There are 3 ways to turn a row about zero (a turn may also mirror it). The second row of each pair is the first, turned, with some noise. The first 27 pairs use one turn. New pairs use 3 turns, one after the other, and a turn may come again.
Known pairs, each followed by its turns in order:
[  2.1  11.2 -11.3 -27.7 -11.8  -1.7 -18.0 -17.0]
[ 17.9  28.4   9.7  10.7  -2.2 -13.9   5.8  -8.3]
J

[ -3.0   2.3  -8.2  -8.4 -22.3   6.5  -7.7 -10.7]
[ -5.9  -9.7  -4.0   8.4 -12.9  -2.6  -3.5  19.0]
E

[  3.4   8.6 -12.7 -10.1  -5.2  14.7 -32.8   8.6]
[-16.1  -4.8  24.5  -5.2   4.9  14.6  -3.8  27.9]
E

[  3.0   3.7 -16.7  40.0 -12.6  14.4  -5.5   1.1]
[ -9.8 -20.1 -20.3  21.0  25.7  12.2  11.4  12.5]
E

[-6.1  4.5 -1.3  5.6 -6.9 -9.0 -7.3 17.3]
[  7.6   0.7 -11.5 -10.8   3.4   4.2 -12.1  -6.5]
J

[ 22.7   5.6  -8.1 -30.2 -18.9   8.2   0.7   8.8]
[  3.1   5.2   0.4  21.2   8.0 -15.7   6.3 -31.8]
J

[ 20.2 -23.5  -0.3  17.9  -0.7   2.8  11.4  10.6]
[-16.9   4.6 -19.9   0.1  20.5 -23.4   0.3   3.3]
L

[ -7.3   3.6  -2.0  -3.9  17.1  40.0 -27.3  -5.6]
[11.3 10.4 29.5 15.4 15.6 24.1 -8.2 20.3]
E

[-13.1  40.0   9.1   2.7 -37.3 -12.3 -20.7 -18.5]
[-17.7  15.0 -20.6   5.2   2.6 -26.8 -25.3  44.7]
E

[-23.0   1.6  14.3  29.2 -20.0 -15.6  -6.4  -9.5]
[ 21.3  -0.6   8.1 -17.6  16.4  27.9 -13.7  19.2]
J

[  7.5  -6.6  -5.5  -8.1   8.8  -6.7 -16.9   9.9]
[  3.2  -9.2   4.0 -17.6   2.5  -6.8  -2.6  14.3]
L

[-10.4   1.5  -0.4  -6.7   1.0 -26.6   2.0  -1.0]
[ -1.6   6.5 -14.2 -21.3 -12.7  -7.0  -0.4  -1.9]
E

[-40.0 -31.6  -6.4  -0.2  -7.1  16.3  -3.9   3.3]
[-18.3  15.9   8.5 -34.3  29.3   3.6  17.8   6.7]
J

[ -1.3  40.0   6.3 -19.4   1.5  10.6  -9.9  -9.9]
[ 23.7 -12.9  11.3  -4.0  -6.9  30.5  22.5  -2.3]
L

[  2.8 -13.9  30.9  25.8 -19.5  -0.6  40.0  18.1]
[-48.6  -0.2 -31.1  22.8  -1.7  -9.0   5.5 -17.3]
L

[-16.2   7.5   0.2   3.5  -6.4 -31.2   0.5   2.0]
[ -2.4   7.3 -26.2 -22.1  -5.9  -7.3  -3.6   0.3]
E

[-2.4  3.0 12.8 16.2  3.7 15.7 10.8 13.2]
[-21.6  -9.5  -0.4   6.3  10.1  -2.3  14.7 -15.5]
L

[13.0 30.5 12.0  6.4  6.7  1.1  0.0  2.4]
[ -2.3  -0.8  -1.3 -13.0  -3.9  21.4  28.7  -5.2]
L

[ 0.6  5.2 21.1  2.1 -1.3 11.2 12.0 -8.0]
[  2.7 -11.9   0.0  10.9   2.0   9.7  16.2   8.6]
J

[-14.6 -14.8 -22.2 -27.9   3.7  10.5  -6.9 -10.7]
[-13.5  26.9  10.8  -7.7   4.3 -23.5  15.0  -5.1]
J

[ -1.4  -4.2   4.8  -6.9  -0.6   4.2 -10.6  13.5]
[ -5.2   7.6 -12.4  -3.1   4.9   4.7  -1.2  -6.9]
J

[  4.4  18.1  -0.5 -13.2  16.8  32.1 -36.3   6.7]
[ 16.3 -27.5  24.3 -21.9  22.7  16.3  14.1   5.5]
L

[ -6.7  18.5  20.9   5.8 -40.0 -22.0  -4.1  28.1]
[-36.5 -10.7   0.4   6.3 -34.4  17.6  13.7  22.0]
L

[-15.4   7.2  33.4   1.2  -3.6   1.7   2.8  -2.6]
[ 23.0   9.9  -2.3  -1.3  12.2 -18.0 -22.9  -1.2]
E

[  2.1  -2.7  -6.8   0.6 -10.3  -5.7  11.5   2.4]
[ 3.0 -7.1  8.4  1.8 10.7 -6.7 -8.9 -4.5]
J

[-24.8 -10.3 -25.9  12.1   4.1  22.6  14.7  -8.6]
[  8.0   9.8  25.0  26.5  10.8 -21.2   0.6 -18.6]
L

[ -3.7 -12.9   3.1  -3.0 -18.7  -1.1  19.5 -28.4]
[ 18.9  -3.7 -14.3  21.5 -23.4 -14.6   1.7  -2.8]
E

New pairs. What belongs after each?
[ -0.7   6.0  11.0  -9.5  -7.4 -18.6   1.4  -6.5]
[-6.8 -8.5 -4.9 13.9 -9.0 -2.4  8.4 14.6]
E L L

[ 15.3   0.4  19.2   3.1   3.1   5.5 -13.5   2.0]
[-12.6  10.1  -5.2  -8.4   3.8  -1.1   6.7 -16.8]
J L L

[ 40.0  10.1  35.9   7.0  -8.5  -4.7 -21.0  13.8]
[ 0.2 -0.1  8.0 33.3 32.1 12.7 39.0  5.7]
J J J

[-17.3  40.0   6.8  13.6   5.1   2.1  36.2  -6.1]
[-23.2  -9.1  19.0   3.1  -7.5 -41.4 -21.6  19.7]
E J E

[ 11.1   4.8   7.0 -20.0   5.8  -0.8 -25.0  -1.9]
[  4.0  19.6  10.8  16.6 -10.1   4.2   0.2 -20.3]
L J L

[ -0.8 -10.1   9.4   5.6   3.3  40.0  -0.6 -16.2]
[ -4.5 -12.9  12.7  33.0  26.1  -0.7 -11.7   5.5]
E J L

[ -2.4 -24.8  -1.9  -2.7  10.0  -2.2 -12.0  -1.1]
[-16.3   0.6  -4.3   7.7   4.4   4.2 -10.8  16.4]
L J E

[ 16.8   5.0  -7.3   3.8  -1.5  10.3 -18.8 -26.7]
[ -6.8   1.3 -19.1   4.0  31.6  -4.9   4.6  -5.6]
J J L

[  2.5   8.0   7.1 -25.0 -32.9  -6.3  15.5  10.6]
[ 16.3   9.0 -24.0   0.4 -32.1   1.0  10.5  -2.9]
E J J

[  6.9  -3.2  10.7  -2.4   5.4  12.1 -35.6  -2.5]
[ -0.2   7.6  -4.7 -28.4 -10.8  22.0 -10.2  -1.7]
J E J

[  4.0 -11.2  40.0  28.5  -7.0  16.6  -3.8 -20.4]
[  0.8  26.5  14.6 -26.7  15.5  27.9  -4.4 -17.8]
E J J

[ -2.3  15.9  -3.6  -1.2  -2.3  -4.3 -20.6   8.9]
[ -0.9  17.7 -13.9   4.0   2.7  17.5   3.2   4.8]
J J L

[  2.1  26.1 -17.6  -8.2  18.7   4.6  35.9   0.4]
[ 22.7 -20.2  19.7 -10.6 -24.5 -14.0 -10.7 -21.1]
L L J

[11.1 -5.0 -8.3 -0.1  2.6 -2.3 18.3 39.5]
[ 24.2   0.8  -7.2  28.1 -13.6  -9.0  -3.4  18.0]
L E L

[-12.8  -6.3   5.2  18.2   9.8   3.6  -2.5  12.9]
[ -5.6  18.6  -9.9  -0.1 -14.2   1.8  -7.5  -9.3]
J J E

[ 16.9  -9.2 -31.0   3.2 -25.7  -8.2   0.8   4.2]
[ 15.1  25.3  17.1 -23.0 -11.5  10.4  -3.9 -16.2]
E J E

[  6.8  -4.6 -10.4  -0.2   6.8  33.7   3.0  -5.8]
[ 14.4  -1.2  26.2 -19.5  -9.6  11.7  -3.9  -1.4]
J L J

[13.2 22.4  5.2 -2.4 -6.6 -8.0 -7.4 -2.7]
[-18.8   9.6   0.0   0.4  -8.0 -15.5   1.2 -18.4]
J E L

[-14.1  -3.0 -40.0  19.5  -3.3 -19.8 -17.4   1.4]
[  0.5 -39.8  37.4   2.9   2.9  -0.3   5.4   5.7]
J L E

[-11.4  -7.0  -1.2  -8.5  -6.4 -11.6  10.9  10.1]
[ -7.7 -15.4  -3.0 -11.7 -12.2   7.0   2.0  -5.2]
L E E

[  5.2  -8.3   8.1 -31.0   7.6 -13.8   0.3 -24.7]
[ -5.9  26.4   2.4  -7.1 -11.5  32.4   2.6  -2.9]
J E E

[ 11.5  18.8 -18.9  -3.5   9.1   6.7  21.9  40.0]
[-19.7 -10.5  14.6 -25.5 -14.4  37.0  -1.8  -0.5]
J J L

[ 40.0   2.3  -2.2  20.0 -19.0   3.0 -40.0  -3.2]
[ -6.9 -13.2 -14.2 -21.1  51.4  -5.7  23.1  -8.8]
J E E

[-13.0 -11.3 -25.0  -0.9 -22.2  -9.2  -4.4   9.9]
[ 31.7  -3.0 -18.9  14.6   2.1  -2.0   0.6   2.8]
J E J

[ 16.5 -11.1  11.3   1.0  -3.0   4.9  -8.8   2.4]
[  7.0 -10.9   7.9   0.5  -4.9  -7.3  -7.1 -16.6]
J J E

[-16.0 -23.3  12.5   5.0 -12.7  -9.5   3.9  -3.6]
[-16.1 -11.7  14.2 -13.2   7.6  16.4  -2.2  -9.8]
L E E

[  7.7   5.0  -9.2 -40.0  10.5   0.8   9.6 -17.9]
[  5.2  -9.1 -22.7 -10.9  32.0   2.0  17.8  -3.4]
E J L

[-11.6  -1.5  13.0 -40.0  12.4  20.1  -8.6 -12.4]
[-28.7   2.2 -35.9   5.5   2.0   1.6   7.6 -17.8]
L E L

[ 4.1 12.6 -4.5  8.2 15.8 -3.6 -1.8 -7.8]
[-13.2  14.6 -12.3  -1.6  -3.4  -7.4   6.6   0.6]
L J L

[ 17.0  18.4 -32.1  -2.2  -8.7  -4.9  11.5   2.6]
[ 10.8  27.2  14.6  15.0 -15.4  -5.7 -24.9  -8.6]
L E L

[  3.4  -6.7 -16.7 -12.2 -40.0   1.0  -1.9  -4.2]
[-31.9  -4.1   4.9  16.0   2.5  -9.6  21.5  12.5]
J J L

[  4.7 -14.4   3.4  -8.4  -9.8  -2.6 -13.9 -21.7]
[ 18.3  -2.4  -0.9  16.9  -7.0   6.9 -17.6  -9.6]
J L E

[ -7.0 -18.8  17.1   0.7  -8.1  -8.2 -29.6  -5.4]
[ 11.8   6.3 -24.9  23.0  -8.0 -13.7   7.4   3.8]
J J L

[  3.4  -4.3  -3.3  -4.2  13.8  -5.7 -11.7 -11.7]
[ -5.6  -0.7   4.8  12.9 -11.1  -6.0  -0.9 -10.4]
J J J

[ 5.3 14.9 -1.9  6.4 -5.0  7.9  7.8 -4.8]
[-15.7  -4.2  -0.5   0.6  15.4   4.4  -3.2   4.0]
L J J

[-13.7   0.9 -17.0  -7.0 -19.4  -2.4   4.0  30.0]
[-21.0   9.1   7.7  -2.2 -30.4  11.0  14.2  15.7]
J J L

